The rows of a group lie close to one hidden flat surface of 6 dimensions, which passes through zero. Surfaces can cross.
In the rows, 128 means zero.
Some rows, each with its group after it:
[101 135 115 115  98  95 163 129 205 164 126 129  90 130 127]
J877
[ 81 144 167  99 154 128 152  93 110 119 122 127 125  97 144]
J877
[193 171 156 113 145 174 105 153 101 109 151 138 124  83 107]
J715
[161 142 127 198 137 149 132 133 159 133 128 112 136 145  93]
J715
[147  83 160 188 133 113 169 124 179 149 140  63  74 121  69]
J998
[151 133 151 174 152 142 137 105 113 114  91 117 112 162 127]
J998
[110  92 137 208 119 190 163 148 157 179 176 119 157 111 134]
J715
[203 133 143 157 137 141  83 140 120 112 126 120 124 126 103]
J715
[113  95 157  52 122  88 165 118 131 122 122 122  90 148 120]
J47
[142 147 167 190 148 170 126  97 122 134 102 134 120 128 164]
J47
[141 128 168 164 155 150 175 126 145 133 151  87  98  98  74]
J998
[113  44 104  92 124 127 150 155  39 104 152 109 127 142 119]
J715
[158 167 128 176 137 185 144 145 133 137 135 136 132 125 118]
J877
[ 94 176 158  81 160 140 170 105  98 108 113 139 103 102 134]
J715
[187 165 148 206 143 158 151 123 154 143 101 111  69 132 110]
J877
[121 166 123 113 121 114  98 125 137 133 131 138 111  73 146]
J47
[ 95 111 140 111 130 120 126 112 120 127 130 131 142 123 145]
J877
[127 118 168  72 152 164 154 129  64 103 139 142 140 131 131]
J47
[114 102 165 154 136 131 167 124 162 153 163  82  97  79  93]
J998
[178 130 162 130 133 167 121 123  99 119 104 152 119 165 160]
J47
[128 170 158  96 150 161 157 132 109 121 143 135 114  89 113]
J998
[142  89 128  62 116  90  95 137  94 106 130 124 114 124 130]
J47
[ 72 154 114  52 112  70 120 100 149 124  99 158 119 130 171]
J715
[162 135  85  95 127  81 108 154 116  88 124 106 119 144  63]
J877
[ 79 154 164 101 178 146 152  95  80  94 130 124 151  98 121]
J877
[ 96 119  88  70 118  94 120 150 122 110 150 136 171 134 101]
J877
[105  51 143 140 108  95 130 137 181 168 185  76 111  74 103]
J998
[ 94 150 172 100 166 162 142 106  75 111 140 132 130  70 147]
J47
[160 153 107 123 135 141 121 143 106 105 123 136 145 150 105]
J998
[110 193 120 147 129 144 204 110 175 151  92 149  92 158 137]
J998
[197 200 138 111 121 140  71 149 159 121 132 154 131 100 111]
J715
[139 130 137 166 136 144 104 113 115 127 115 127 130 119 146]
J47

New rows. What belongs after each?
[104 147 124 150 141 163 177 136 140 137 145 127 156 139 104]
J47
[ 67 127 174 108 151 112 179  84 139 135 125 105  93  94 133]
J47
[154 108 116 148 124 110 106 131 133 121 117 114 132 155 113]
J715
[115 177 126 120 127 160 163 146 159 149 154 143 139 100 114]
J715
[112  73 107  98  90  88  96 134 149 148 131 139 138 146 166]
J877
[120 185 116 137 138  97 139 102 180 120  91 127 122 152 105]
J715
[141 126 136 162 163 145 172 121  91 101 118  94 114 151  80]
J715
[181  89 105 122 113 103  69 150  93 101 122 120 134 153 117]
J877
[127  81 115  79 109  56  85 126 124 115 125 106 101 121 124]
J47
[121  81 150 121 133 131 203 122 146 132 121 117 129 214  99]
J47
[148 136  79 109  99 106 109 141 129 122  95 158 127 182 148]
J998
[158  92  52 146 109 107 137 182 131 117 147  99 146 181  57]
J715
[ 99 104 117 159 121  61 107  77 167 126  72 119 121 183 158]
J715
[169 173 117  60 128 135 112 143  80  95 103 164 116 143 135]
J998
[137  56 121 155 122 121 119 132  98 125 132 106 132 151 128]
J715
[183 191 145  71 147 133  99 134 100  91 118 143 109 100 106]
J715
[105  86 140 122 103  91 103  92 135 144  95 137  94 138 200]
J998
[ 92 110  89 157 129  88 164 115 152 125 104 103 130 185 100]
J715
[135 127 118 145 151 190 202 171  90 124 175 103 133 117  63]
J715
[103  91 149 134 150 166 173 127  70 126 146 112 123 113 127]
J715
[ 98  86  95 206 136 109 106 120 127 124 145  84 170 121 102]
J47
[127 138 113  79 119 100  64 134  97 112 141 132 119  58 143]
J47
[131 131 143  76 105 174 107 168 115 162 184 168 146  58 168]
J715
[171 161  86 117  98 141 115 171 155 138 135 162 137 152 123]
J47
[159 124 150  99 158 160  90 148  58  89 165 121 167  85  96]
J998
[105 104  91  98  92  95  93 144 145 145 145 144 148 122 154]
J998
[ 88  85 135 166 149  82  57  85  90 108 127  78 127  54 146]
J47
[133 121  83 205 115  98  69 129 157 136 125 105 141 116 126]
J47
[111 134 115  93 122 161 166 166 110 140 173 140 139  98 114]
J715
[194 140 119 175 112 145  87 135 140 137  98 150 125 163 154]
J47
[131 105  77  85  82  81  98 156 152 141 133 144 123 148 141]
J998
[172 171 128 110 123 150 103 162 138 129 150 147 136  96 110]
J715
[159 102 167 106 133 110 100 103  86 110  90 125  77 133 164]
J998
[131  77 135 140 141 150 175 137 108 115 135 114 162 205  95]
J47
[141 184  83  92 140  87 148 136 136  85 100 119 115 168  61]
J715
[140 137 154 172 161 170 129 114  93 112 123 124 148 127 125]
J877
[162 112 108 115  95  75  89 134 164 137 105 129  92 148 138]
J47
[147 109 116 115 108  87  77 130 130 123 118 123 109 122 141]
J47
[121  51  98 100  77  67  58 132 133 140 124 139 140 153 181]
J715
[160 108 107 147 135  93 101 130 114 100 114  97 127 160  87]
J877
[ 85 113 141 133 143 168 188 130  94 138 151 119 127 110 130]
J715
[ 90  85 136  79 130  68 124 112 120 117 135  99 107  98 119]
J47
[147 101 179 124 131 115 136  90 129 129  88 126  81 159 159]
J47
[115  87 137 121 130  76  79 104 105 115 120 100 107  94 144]
J47
[177  88 147 192 135 155 106 133 109 125 133 103 132 136 116]
J715
[109 145  80  68 123 122  97 173  91 108 177 136 169  71 102]
J47
[161 181 109 151 110 154 117 148 158 148 123 158 128 130 139]
J47
[139  56 140 166  97 119  65 121 142 158 132 130 144 132 184]
J715
[142  92 174 129 137 114 102  90  92 119  94 120  86 125 171]
J998
[137 147 134 192 158 150 141 104 118 111  92 124 144 175 127]
J998
[137 114 121 152 119  96  73 115 131 127 116 115 112 109 147]
J47
[104 100 101 166 124 121  79 114 113 122 120 138 195 161 162]
J998
[ 87  98 190 116 181 152 150  88  53 103 133 109 139  98 141]
J47
[118 123 165 133 160 164 162 111  78 116 128 116 113 106 129]
J715
[145 127  98 158 101  96 109 130 183 148 109 121 109 150 125]
J47
[132 142 124 155 141 188 126 144  94 125 149 146 179 126 131]
J877
[ 99  75 122 168 146 117 131 114 103 112 138  87 160 139 106]
J47
[145 137 124 148 163 104 152 107  99  83  85  95 102 174  79]
J715
[165  72 144 216 133 130  94 116 129 130 115  97 132 158 129]
J715
